There are 4 ways to turn a row about zero (a turn may also mirror it). The second row of each pair is the first, turned, with some noise. The first 36 pairs use one turn. New pairs use 2 turns, one after the other, and a turn may come again.
Some pairs, each with its turns in order after it:
[  8.8   7.5  17.4 -27.6  22.9  15.0  11.4 -20.2]
[ -8.5 -12.6 -33.5  10.7  17.4  12.9  -3.0 -27.9]  J_321

[  1.5 -32.4 -29.6  29.2   4.3  30.1  13.1  -9.5]
[-19.2 -11.8 -17.5  -9.1  22.8 -32.0 -34.8 -17.0]  J_314

[-19.0  -1.6  19.3   7.2  29.2  12.7 -22.4  16.7]
[ 26.1  24.5  10.9  -9.0 -11.7   6.3 -22.5 -20.5]  J_314

[  7.4  -2.6  22.1  24.4 -27.4   3.9  35.0 -35.5]
[  2.9  -8.3 -19.1  39.1   3.2 -41.3   8.5  21.1]  J_314

[ -3.6 -11.8  33.3 -29.5  17.9 -35.6  -6.8  -1.1]
[-22.3 -46.5   0.3  15.6   5.1  29.8 -10.3   6.3]  J_321

[  7.4 -34.0 -27.9 -10.1 -16.0  18.1   2.0   2.1]
[-11.2  36.5  -2.7 -21.1 -11.7  17.3 -17.1  -2.9]  J_321

[ 13.8  27.7  -2.2 -25.3 -33.9  17.1 -28.6  13.3]
[ -4.6 -12.0   1.0  37.0  32.8  19.8   7.3 -29.3]  J_850

[ -5.9  26.6 -32.5 -20.9 -33.4  -5.2 -31.4  10.6]
[ 7.5 41.6 11.5 31.2 15.8 10.7  2.4 36.6]  J_321

[-23.0 -36.6  11.7  -0.7 -12.3 -11.4 -18.1 -19.9]
[ 28.0  15.4  -2.3 -30.3  26.2   1.3 -14.9  -1.1]  J_473

[-29.9 -31.1  16.7   4.7  29.8 -11.6 -31.8 -20.8]
[ 15.8  34.2 -12.1  -0.6 -19.4 -51.7  -4.5  -8.3]  J_850

[-15.5  17.8 -17.4 -33.9 -11.2  30.5  37.1 -14.5]
[ -2.9  15.1  39.9  14.0 -10.7  -8.2  29.0  35.7]  J_473

[ 17.9 -18.5 -22.4 -28.9  29.6  -9.3  -2.0  -5.9]
[-21.1  -4.1  21.4 -25.3 -13.8 -20.9   8.9 -29.3]  J_850

[-7.7  3.0  8.9 27.7 -4.1 11.8 13.2 -0.2]
[ -1.3  15.1  -9.2  20.6   2.5 -19.6  -9.1  -6.3]  J_314

[-15.6  27.2   6.1 -30.8 -29.9   3.7  11.8  33.3]
[-46.1   5.2  38.2 -13.0   0.2   9.8   6.0  13.6]  J_473

[-33.2  11.3 -37.5  19.8  35.8  19.4 -19.9 -22.1]
[ 10.8 -40.8 -12.4   4.2  -2.0 -58.7   4.0  10.6]  J_850

[-16.0 -20.6  -5.0  16.5 -16.0  34.5 -34.2  -3.8]
[  8.8  34.5  -6.6   4.8  16.3  -4.9 -44.4  15.9]  J_473

[-15.5 -23.3 -37.4  12.5 -27.2  24.1   0.7 -15.9]
[-28.8 -15.4 -18.8   0.3  27.5  -7.0 -39.7  17.3]  J_314

[  9.5  -3.4   6.8  19.8 -26.0 -27.5 -29.8  13.5]
[  6.5  18.0  -1.8  14.8  10.6   8.9 -45.6 -13.6]  J_850

[ 29.8 -30.5  19.1 -18.1  29.6 -31.9   8.9 -17.3]
[ 24.5 -39.2 -15.1 -11.2  24.4 -23.4  26.5 -19.8]  J_473

[-20.3 -29.4  -2.5 -27.5  -6.2 -26.1  33.3  12.3]
[-19.3   2.9 -19.1 -36.5 -29.2  -6.2  12.4  28.0]  J_314

[-11.8 -30.1  24.0  -0.6  14.2   1.0  -4.5   9.1]
[-10.7  37.3  -7.6  -5.7  -5.3 -16.6   3.4   5.9]  J_850

[-20.3 -25.1  -8.0  36.0 -17.4  20.3  12.5  12.4]
[ 20.3  18.3  22.8 -34.8 -29.1  -4.4  11.6 -10.4]  J_321

[-17.8  -6.5 -21.0 -31.2  16.7 -15.1  -9.4 -15.1]
[  9.6  -7.0  -9.3  -4.7  26.6  30.8 -23.0  13.7]  J_321

[-31.5  34.8  33.1 -34.9   7.3  -2.2   9.8  33.7]
[-41.1  -2.0  56.1  -6.1   2.8   6.2   7.4 -31.5]  J_473

[ -0.8  22.5  26.9   6.6  -8.9  20.6  -8.0 -26.5]
[ -6.4  35.0   2.2  -0.5 -14.7 -33.2  -0.1 -12.0]  J_473

[-24.6  -5.6 -30.4  14.3  16.5   8.1 -10.9  17.7]
[ 11.8   5.6   3.5  24.9   3.1  37.7 -19.6   1.8]  J_473

[  1.8  34.0 -14.5  10.1  13.3   8.5  12.0 -26.3]
[ 19.4 -38.3  14.8   4.3 -14.0  -2.5  12.3  14.2]  J_850

[-12.1  24.9 -24.5  36.2  -0.5  -7.8  -1.0  29.8]
[-14.1  -1.2  -7.2  12.7 -31.8  40.8 -15.4  -4.7]  J_473

[ 15.5   0.7 -36.9  32.1   0.3 -11.3 -10.5 -14.9]
[-29.7 -30.0  -0.2  20.1   7.7   3.4 -13.7 -25.8]  J_314

[ 10.6 -32.2 -24.3  10.4   6.6  31.3 -23.7  12.7]
[-12.6  29.5 -18.8 -42.1 -12.4   2.1  10.4  17.4]  J_321

[ 26.6 -33.7  31.7  11.7 -15.7  30.1   5.8  10.7]
[-38.7  30.5 -17.2  22.8 -18.8  23.3   4.4  15.0]  J_850

[-29.3  -2.3 -18.0  24.2 -15.8  27.4  22.3  12.4]
[ 28.8  28.6  24.0 -25.4  -4.4  -0.9  16.6 -21.4]  J_321

[-11.6  19.1 -18.9  -3.5 -13.0 -31.8 -24.3 -16.1]
[ 23.5   0.4   5.3  25.1   8.2   1.5 -17.0  37.9]  J_321

[ 14.5   7.0  32.5  10.2  -3.7   8.1 -31.5 -10.6]
[ 5.2 20.6  7.4 44.4 -8.7 -2.9 -6.0 -1.5]  J_850

[  0.1 -19.6  37.3  27.1   2.9  -4.1  30.9  32.6]
[ 12.7  32.7 -42.5   1.2 -22.8 -28.1  13.7 -17.7]  J_314

[ 19.1   9.9  -7.2   7.5   4.8  28.3  25.0 -10.1]
[ -4.5   2.4  10.8   5.7  26.7 -30.7   8.0  -6.3]  J_314

New pairs, each followed by its turns in order:
[-16.4   0.7  29.9 -21.7 -20.5 -37.6   5.7 -27.0]
[ 14.2   3.7  23.4 -22.4  -8.7  18.9  48.5 -20.4]  J_473 J_850

[-24.2  -9.1  -8.1  27.5 -14.0   2.5 -18.6  29.7]
[-27.7  -3.5  20.3  24.8   4.6   5.0  14.8 -29.2]  J_321 J_321

[-29.4 -26.4 -36.5  23.4  33.8   1.7 -11.6  15.2]
[ 28.3 -11.2  -1.2  10.0  44.2  -9.2 -19.4 -42.4]  J_473 J_314

[-10.1   3.4 -16.9  12.0  16.7 -30.2  28.2  14.3]
[ -7.0  26.1 -12.9  -8.3 -32.4   6.2   0.0 -30.5]  J_473 J_321

[-31.3  11.7 -22.9 -37.4  33.5 -33.0 -15.6  37.9]
[-16.8 -59.9 -23.5  15.7  33.2  17.5 -23.5  -4.2]  J_850 J_321

[  2.1 -17.8  37.7  -1.0  19.9  36.7   2.3  19.8]
[ -5.3 -42.0  -5.2   3.7 -27.6   6.5  -4.0  35.8]  J_473 J_321

[ 11.0  13.5 -36.2 -13.2 -29.2  -0.4  -4.6  -9.3]
[  4.6  18.5  27.0 -14.4  28.4  -5.1  19.4 -13.9]  J_473 J_321

[-23.1  -7.2  33.1  -9.3 -31.2 -31.0 -33.8 -25.7]
[  3.8   6.5 -48.1   0.1  45.3  14.7  -0.5 -28.9]  J_314 J_314

[26.9 15.1 37.1  2.9  3.3 27.1 31.9 27.4]
[  0.7 -16.7   4.7  17.8  33.7 -36.6 -33.4 -23.3]  J_314 J_321

[ 13.7  24.0  17.9  -3.8  20.0 -29.7 -35.8  -6.2]
[ 16.2 -31.5  -1.9  -1.1  -2.3  34.4 -32.3   3.1]  J_321 J_473

[-28.5 -19.5  -5.3 -11.6 -14.3  -8.4 -15.3  32.3]
[ 35.9  15.7  19.3 -22.5   7.8   2.3 -15.4  -6.7]  J_473 J_314

[ 11.1  33.3   1.6 -17.6 -37.8   7.1 -18.6  -5.2]
[ 32.9 -10.0  -1.8 -22.5  38.0  -8.8  12.9  11.6]  J_473 J_850

[-23.6  22.5  12.7  17.8   2.1 -19.3 -20.1  -0.4]
[ 22.0 -22.2  -7.9  23.3  -8.4   1.7  22.1 -12.6]  J_473 J_850

[  3.6 -33.4  29.2  -3.4  19.7   5.4  33.4  22.9]
[ 38.6 -31.3 -30.5 -14.7 -21.9  -0.7  -0.2   0.9]  J_473 J_314

[-16.4  -2.7 -16.9   1.2  28.7   4.5 -34.7 -37.5]
[  1.5 -37.7  39.2  16.4 -19.3  -5.0  -9.1  21.1]  J_473 J_850

[-32.7  33.5  16.4  17.2 -28.6 -35.3  -9.7 -37.0]
[ 19.2  24.3 -12.9  54.9  29.8   8.0  -5.9 -29.1]  J_473 J_321

[-25.6 -21.3  -6.3   9.0  27.4 -15.6   9.6  14.1]
[ -4.7   1.8  14.5 -20.1 -17.8  32.5  21.6   9.9]  J_850 J_314

[  0.9  27.6 -24.9  36.1   6.9 -11.0   3.8 -12.5]
[ -4.0 -23.6 -21.1 -14.9  28.5  -6.9 -31.8   2.9]  J_850 J_473

[18.8 32.6 22.3 17.0  7.6 34.7 31.6  1.8]
[ 17.4  -6.1  38.2  27.2 -40.0  -0.6  -8.8  13.6]  J_473 J_321

[ -1.3  27.6  -3.7 -22.7  37.5   8.6   1.4  32.3]
[-14.3  13.3  26.7  -2.1  -8.6 -39.4  30.7 -16.5]  J_314 J_473

[ -2.5  11.9 -35.9  34.7  15.5  -1.9  19.0 -28.6]
[-32.8 -13.6 -16.2  19.8  13.7  -8.3 -25.5  32.6]  J_321 J_321

[  6.0  -6.2   8.1   2.6 -16.3  25.7  24.3  12.8]
[-17.6  -8.7  25.3   7.8 -16.3  12.1  10.5  15.4]  J_473 J_321

[-26.1 -34.3   9.6  24.3 -16.3  31.9 -26.2  23.8]
[-12.9  33.5  19.7  31.4   3.6  12.5   5.2 -45.5]  J_321 J_321

[ -7.9  24.4   7.2  17.0  35.6  14.9   5.7 -28.0]
[-21.1 -16.4  17.1 -30.9 -31.4  -4.0 -12.8 -18.7]  J_321 J_850

[ 18.7  -6.1   9.6  25.5  15.1 -10.4  19.6 -32.3]
[ -6.0   3.7  -2.1   5.9 -17.2  12.2 -34.9  34.5]  J_321 J_321

[-16.0  16.6  13.8 -32.8  -9.3  33.0  36.7   3.7]
[-22.7  24.9   2.2 -24.0  12.5 -47.2  16.9  -0.2]  J_850 J_314

[-32.5 -23.9  -7.7 -11.4  -0.2 -22.8 -30.4  10.1]
[  2.8   2.7   9.5  49.0  16.4 -25.0   1.4 -12.2]  J_473 J_473

[ -2.4 -23.9   0.4 -32.3  34.6  14.6 -13.9   3.7]
[11.3  6.2 30.8 34.4 19.3  8.6 -0.5 21.3]  J_321 J_473

[-15.1  -5.3 -27.3   8.1 -13.7  28.9  11.6   6.2]
[ 7.6  0.4 29.9 12.0 13.8 -0.5 31.2 11.1]  J_321 J_314

[ 20.4  24.0  -1.7  19.8 -22.4   8.8   3.7  22.4]
[ 30.4  -7.9  -6.0 -18.2  20.3 -25.4  -3.0 -13.9]  J_314 J_321

[-28.0 -31.9  -7.0 -35.3  -7.1   8.0 -26.3 -24.9]
[-42.2  25.3   0.9  16.0  27.9  -9.4  -0.2 -31.8]  J_314 J_850

[  3.3 -28.3 -30.4 -21.1  37.0 -35.1   5.4 -20.1]
[-24.6   3.9 -20.1 -39.0   4.9 -25.7 -23.7 -37.8]  J_473 J_321

[ 26.8  -7.3 -30.9  -0.2 -28.9  -3.3  -6.5  18.9]
[-19.5   4.9  17.2 -31.4   3.1 -23.0 -30.1  -1.7]  J_314 J_314

[  4.1 -29.9   4.7  23.4  16.6 -30.6 -11.8  10.1]
[-26.6 -13.9  -5.2   6.0 -26.6 -17.0   2.7 -30.1]  J_473 J_850

[-35.3 -26.7 -10.3  10.9  15.9 -32.5 -32.8 -29.7]
[-11.1  14.8 -55.9   7.4  30.1 -27.7 -10.1 -11.1]  J_473 J_321

[  2.2   0.5  28.0 -32.7 -11.1  15.6  21.9 -26.6]
[ -9.8 -27.9  14.1 -31.3  -5.5   4.1  26.0 -27.7]  J_473 J_473

[  9.4  13.1  -0.3  30.3 -25.8  -6.3  -1.7  13.8]
[  4.1 -28.9 -10.0  -0.5  -7.4 -15.7  -9.1  22.9]  J_314 J_850

[  8.7  -9.9  21.4   5.9  36.4  10.8 -36.3 -16.6]
[ 39.5   8.3   5.6   0.4   1.5  21.2 -37.3  11.5]  J_850 J_850

[ 31.5  -5.3  21.7 -14.9  -7.0   7.7 -32.5 -21.6]
[-46.6   9.4  12.6   1.1 -32.6   5.8  -6.0   3.1]  J_314 J_850

[-35.0  27.8  22.7  14.5 -20.8   2.1  12.8 -30.8]
[-17.2  -4.5   7.5  17.0 -45.4  29.5 -23.4   7.7]  J_321 J_850

[-18.2  -5.7   7.8  33.3  18.4  14.0  -4.2   2.8]
[  3.3  -4.0  -0.3  39.7 -11.8   1.2 -17.6 -17.6]  J_473 J_850

[-28.5  31.0 -20.6  10.6 -34.1  13.9  24.2 -32.7]
[-12.7 -29.2 -30.4 -34.3  33.6 -19.3   1.0 -20.7]  J_850 J_314

[-22.0   5.2  32.6 -35.4  -3.9 -32.5  10.3   6.8]
[ 14.3  27.3   4.8 -12.0 -21.0   2.9  49.0  -4.1]  J_473 J_850

[-27.0  12.6 -30.5  35.6   1.1 -13.0  11.9  26.9]
[-21.9 -34.2   4.4 -13.1   9.1 -29.0  16.2 -33.7]  J_321 J_473

[  7.9  -0.4  14.2  34.6  -3.3 -15.5  14.6 -12.4]
[  8.7  19.7  -6.8  -2.7 -15.3  15.3 -25.3 -22.6]  J_321 J_850

[-34.1 -26.4  16.1  33.9 -28.2  22.3  32.1  -3.3]
[-31.6 -45.8  -3.5 -15.6  43.3   2.8 -11.7  -7.4]  J_850 J_850

[-25.0  17.9  -0.6 -15.4  34.2  11.4  -2.1  20.2]
[21.9 12.3 17.7 27.9  9.1 13.8 29.1 -7.3]  J_314 J_850

[-30.9   5.3  14.9 -20.6  -5.8 -37.1 -14.8 -32.8]
[-49.6   5.8 -14.6  28.3 -11.4  -8.4 -22.8  14.2]  J_321 J_850

[-13.8   9.6 -25.7  -3.0  27.4   6.3  28.7  29.3]
[45.5  4.3  2.3 -4.9 15.6 -1.6 31.1 -7.6]  J_314 J_850

[ 20.8  26.7 -22.6  20.3   6.3 -20.5   7.1  28.6]
[ -9.5 -17.7 -54.8  -2.1   0.6  -1.1  -1.7   4.4]  J_473 J_850

[32.4 27.5 10.9 16.6 29.1 17.6  2.8  9.3]
[ 20.4  34.6 -32.7   9.0 -22.4  -3.8  -4.0 -12.3]  J_850 J_314

[-36.7   3.8  18.0   2.6  16.6  10.3  36.2 -35.1]
[-27.1   1.2 -25.6 -15.6  18.3  -2.4  51.2   2.1]  J_850 J_314

[-23.8 -22.3 -28.3  -2.4 -25.1   1.5 -10.0  25.8]
[ -9.3 -21.7 -12.8   3.3  31.1 -31.8  17.9 -17.5]  J_314 J_850

